The rows come from 4 hidden closed curves, with some noise, and rows from the same curve form a group. Each curve winds through 6 dimensions. The rows are also pushed far along 3 directions, which tell nothing about the answers.
In the rows, zero is written as 128.
Known rows, each followed by its group:
[103 162 145 107 168 163 161 118 111  77 166 103 166 177 184 180]  geb
[142 119 128 134 136 105 119 154 132 160  85 142 102 114 131 125]  gal
[110 119 142 158  57 148 118 119 151  78 140 131 157 128 106 135]  gal
[103 121 130 162  97 119 125 147 170 119 107 165 134  98  97 139]  gidi
[131 159 142 117 175 104  72 159  96 193  84 178 109 130 164 117]  gidi
[ 88 105 111 165 112 157 138 146 150  73 139 162 151  98  92 121]  gal
[180 136  96  80 145  86  99  53 185 245 149  99  61  63  84  69]  geb
[127 158 128  85 186 127 150  96 123 143 158  97 138 160 159 183]  sizu
[113 143 126 115 139 153 178  99 126  67 186 103 169 159 131 163]  gidi
[141 107 109 116 129 129 112 153 111 146 124 155 103 123 118  91]  gidi
[146 146 126  78 142 139 152  84 144 151 177  89 110 147 142 117]  sizu
[130 136 136 134  96 154 167 111 100  79 161  98 155 160 134 113]  sizu
[156 141 134 110 169  99 109 158 125 172  81 141 107 124 158 154]  gal
[139 151 122 119 188 113 132 147 111 143 111 142 131 127 150 145]  gal
[ 99 106 115 145 105 142 118 134 177 150 121 151  96  96 115 103]  geb
[ 93 121 120 168 104 151  94 156 110 110 108 193 149 122 127 132]  gidi
[139 104 123 127 136  99  74 184 137 158  79 189 105  96 106 125]  geb
[122 129 153 148  93 152 180 129 108  41 156  92 171 169 136 139]  geb
[145 129 133 117 124 136 143 139 144 108 122 123 132 138 149 159]  sizu
[164 128 129 130  96 120 180 104 162 111 133  88 124 115 111 115]  gidi
[131 105 101 148 126 106  88 155 131 174  85 184  99  85  98 105]  sizu
[ 98 110 141 141 124 137  90 186 128 135  88 181 115 133 151 130]  geb
[159 145 125  71 209 101  85 172  97 187 108 173  92 124 151 103]  gidi
[132 132 119  94 175 106 123 127 154 164 143 129 102 108 112 119]  gal
[116 151 147 120 139 158 119 134 103 119 121 125 142 168 200 155]  geb
[114 117 134 162  90 128  72 174 118  90  94 193 162 113 107 151]  geb
[101 113 122 152  98 118 118 106 128 162 134 136 115 122  94 113]  sizu
[101 127 121 126 189 146  49 212  84 161  67 223 114 128 188 136]  geb
[115 132 119 117 143 110 118  95 151 184 139 116 105 116 112 131]  gal
[131 138 114  93 164  99  58 105 134 243 121 149  77 106 126 107]  geb
[121 132 115 148 135 148 105 156 115  98 111 169 150 107 132 124]  gal
[156 139 132  83 184 102  89 156 144 183  93 152  96 117 159 159]  geb
[120 154 133 110 132 143 145  78 135 105 177  90 157 146 134 152]  gal
[123 155 149 142 113 126 102 142 102  94 124 166 172 140 125 141]  gal
[146 159 132  93 193 109 114 147 137 158 110 152 121 119 156 156]  gidi
[112 144 127 112 197 115 116 169 128 149 112 173 124 115 138 136]  gidi
[119 151 133 117 133 121 114 105 142 150 136 132 137 131 133 157]  gidi
[138 149 124 110 123 128 131  77 126 128 174 107 144 131 108 118]  sizu
[137 115 115 119 120 136 153 128 112 117 149 118 122 143 121 101]  gidi
[ 88 142 127 111 191 155 140 151  95 103 148 146 147 167 171 169]  sizu
[ 97 124 122 152 101 147 105 127 130 125 122 159 139 132 130 151]  sizu
[100 145 119 119 174 150 183  97  92 123 175  87 136 172 153 138]  sizu
[152 115 113 131 109 133 167 123 149 117 129 106 115 119 121 114]  sizu
[166 141 118 111 130 115 115 117 171 128 126 132 135  89 108 139]  gal

New rows. What belongs after each?
[102 122 133 147  92 156 123 132 169 104 130 149 137 116 133 141]  geb
[142 129 108 126 154 106  96 151 120 146 110 175 123  91 101 116]  sizu
[164 161 122  80 205  82 130  87 124 229 125  95  89 126 141 131]  gal
[159 133 113  89 154 112  88 106 157 193 119 123  93  97 139 130]  gal
[139 100 105 118 140 128 119 129 161 171 114 120  84  96 127 105]  gal
[158 135 111 104 176 106 132 117 125 164 118 109 110 117 134 137]  geb
[139 152 131  92 182 114 136 106  75 166 147  89 116 165 154 118]  geb
[ 87 128 135 167 125 133  87 188 110  91  97 214 162 122 120 144]  gal
[118  94 111 135 108 126 151 103 176 153 146  98  87  98  88  97]  gal
[ 84 128 151 176  79 146 187 117 133  59 156 107 166 155 107 135]  gidi
[122 126 126 114 123 145 126 137 120 105 143 140 145 152 137 166]  gidi
[163 146 109  76 220  79  65 147 104 224  93 173  89 102 138 127]  sizu
[130 119 107 122 151 106 131 126 134 149 138 144 112 100  87  98]  sizu
[120 110 132 145  84 117  58 161 154 163  87 189 110  99 112 119]  geb
[114 138 145 168  93 128 177 109 130  85 136 104 163 145 111 149]  gal
[132 131 116 139 122  97  90 112 156 208 110 163  87  74  87  65]  gidi
[160 147 136  69 145  97 115  70 162 200 154  73  95 128 129 137]  gal
[102 112 137 164  88 154 140 169 149  58 111 154 157 127 131 154]  geb
[153 122 116 107 169  90 140 114 120 201 112  91  79 128 131 117]  geb
[ 78 111 148 166 100 159  72 205  91 108  84 207 139 148 161 122]  geb
[155 122 112 113 165  99 150 107 118 166 137  94 102 116 103 102]  geb
[140 154 126  89 175  87  59 111 121 233 121 154  91 114 130 117]  gal
[162 166 129  70 206  98  90 113  89 184 133 120 125 144 153 151]  geb
[156 155 130 119 115  93 207  16 173 186 179  22  97 119  95  82]  gidi
[135 115 108 119 138 129 131 138 129 151 132 140  97 114 116  79]  sizu
[139 146 137 123 151 122  98 149  65 126 100 141 149 159 165 160]  geb
[102 139 148 134 118 150 120 133  84 115 132 123 145 176 170 130]  geb
[119 180 141  67 221 125  95 113  95 175 142 123 134 171 194 191]  geb
[118 104 115 141  83 137 136  78 177 143 152  95 111 105  94 109]  gal
[ 85 145 137 115 170 177 170 132  64  96 165 106 151 206 197 146]  sizu
[134 131 123 111 110 151 152 107 148 106 168 110 130 131 126 110]  sizu
[123 115 127 131  95 132 151 109 134 151 137 104 103 143 126 105]  sizu
[133 105 122 124  84 107 164  65 207 186 156  71  71  96  75  78]  geb
[107 137 146 135  90 147 124 104 147 103 158 121 151 138 124 132]  geb
[104 102 113 168  84 121  44 160 152 156  80 213 119  77  93 127]  geb
[123 101 110 142 113 144  88 196 103 112 101 206 123 112 119  88]  gidi
[119 112 110 147  81 158 188  83 144  80 169  83 148 151 113 157]  gidi
[128 131 115 104 170 129  53 154 126 175  95 179 110 105 158 141]  gal
[178 156 130  81 175  95 107 112 117 172 115 109 119 130 153 163]  geb
[ 94 110 122 161 111 134  82 172 113  99 113 197 151 109  99 124]  geb
[123 102  95 150 117 148 103 175 139 103  99 196 131  92 115 132]  gidi
[165 145 122  94 153  88 140  64 113 202 143  61 101 139 119 124]  geb
[ 88 142 145 132 183 133  55 217  62 162  55 219 130 164 203 176]  gidi
[104 102 124 176  64 165 166 144 164  38 142 138 152 104  92 103]  geb
[158 136 136  84 184 118 125 151 131 151 100 110 110 138 181 169]  gal
[105 160 148 127 136 139 130 117 118 112 142 129 161 161 154 178]  gidi
[127 163 154 123 144 105 147 108 118 150 141 112 126 142 127  97]  gidi
[148 133 136 106 115 136 105 143 105 124 124 141 140 159 155 151]  gidi
[140 131 140 132  78 142 176  95 133  92 154  77 140 156 126 125]  sizu
[145 130 126 122 145 105 157 108 102 120 147  91 136 142 107 126]  geb
[131 125 132 132 127 110  59 170 113 137  90 191 141 110 115 148]  geb
[ 95 182 165 136 157 137 170 118  99  76 155 109 180 174 161 160]  gidi
[135 147 139 100 145 122 110 103 108 182 139 107 108 153 159 115]  geb
[123 113 125 135  83 154 173  88 169  63 190  82 150 113  84 103]  gal
[ 77  84 109 189  73 174 142 187 138  21 128 201 168 107  83 119]  gidi
[145 151 136 116 128 117 128  98 122 135 138 108 147 142 134 164]  sizu
[137 124 136 137 140 115 124 162 120 140  85 142 117 131 144 140]  gal
[131 105 108 142  84 150 152 130 184  95 135 137 124  97 107 124]  sizu
[136 150 134 108 145 147 158  97 127 131 146  84 125 150 170 131]  geb
[ 84 130 122 150  93 166 177  70 123  93 195  89 151 158 112 123]  sizu
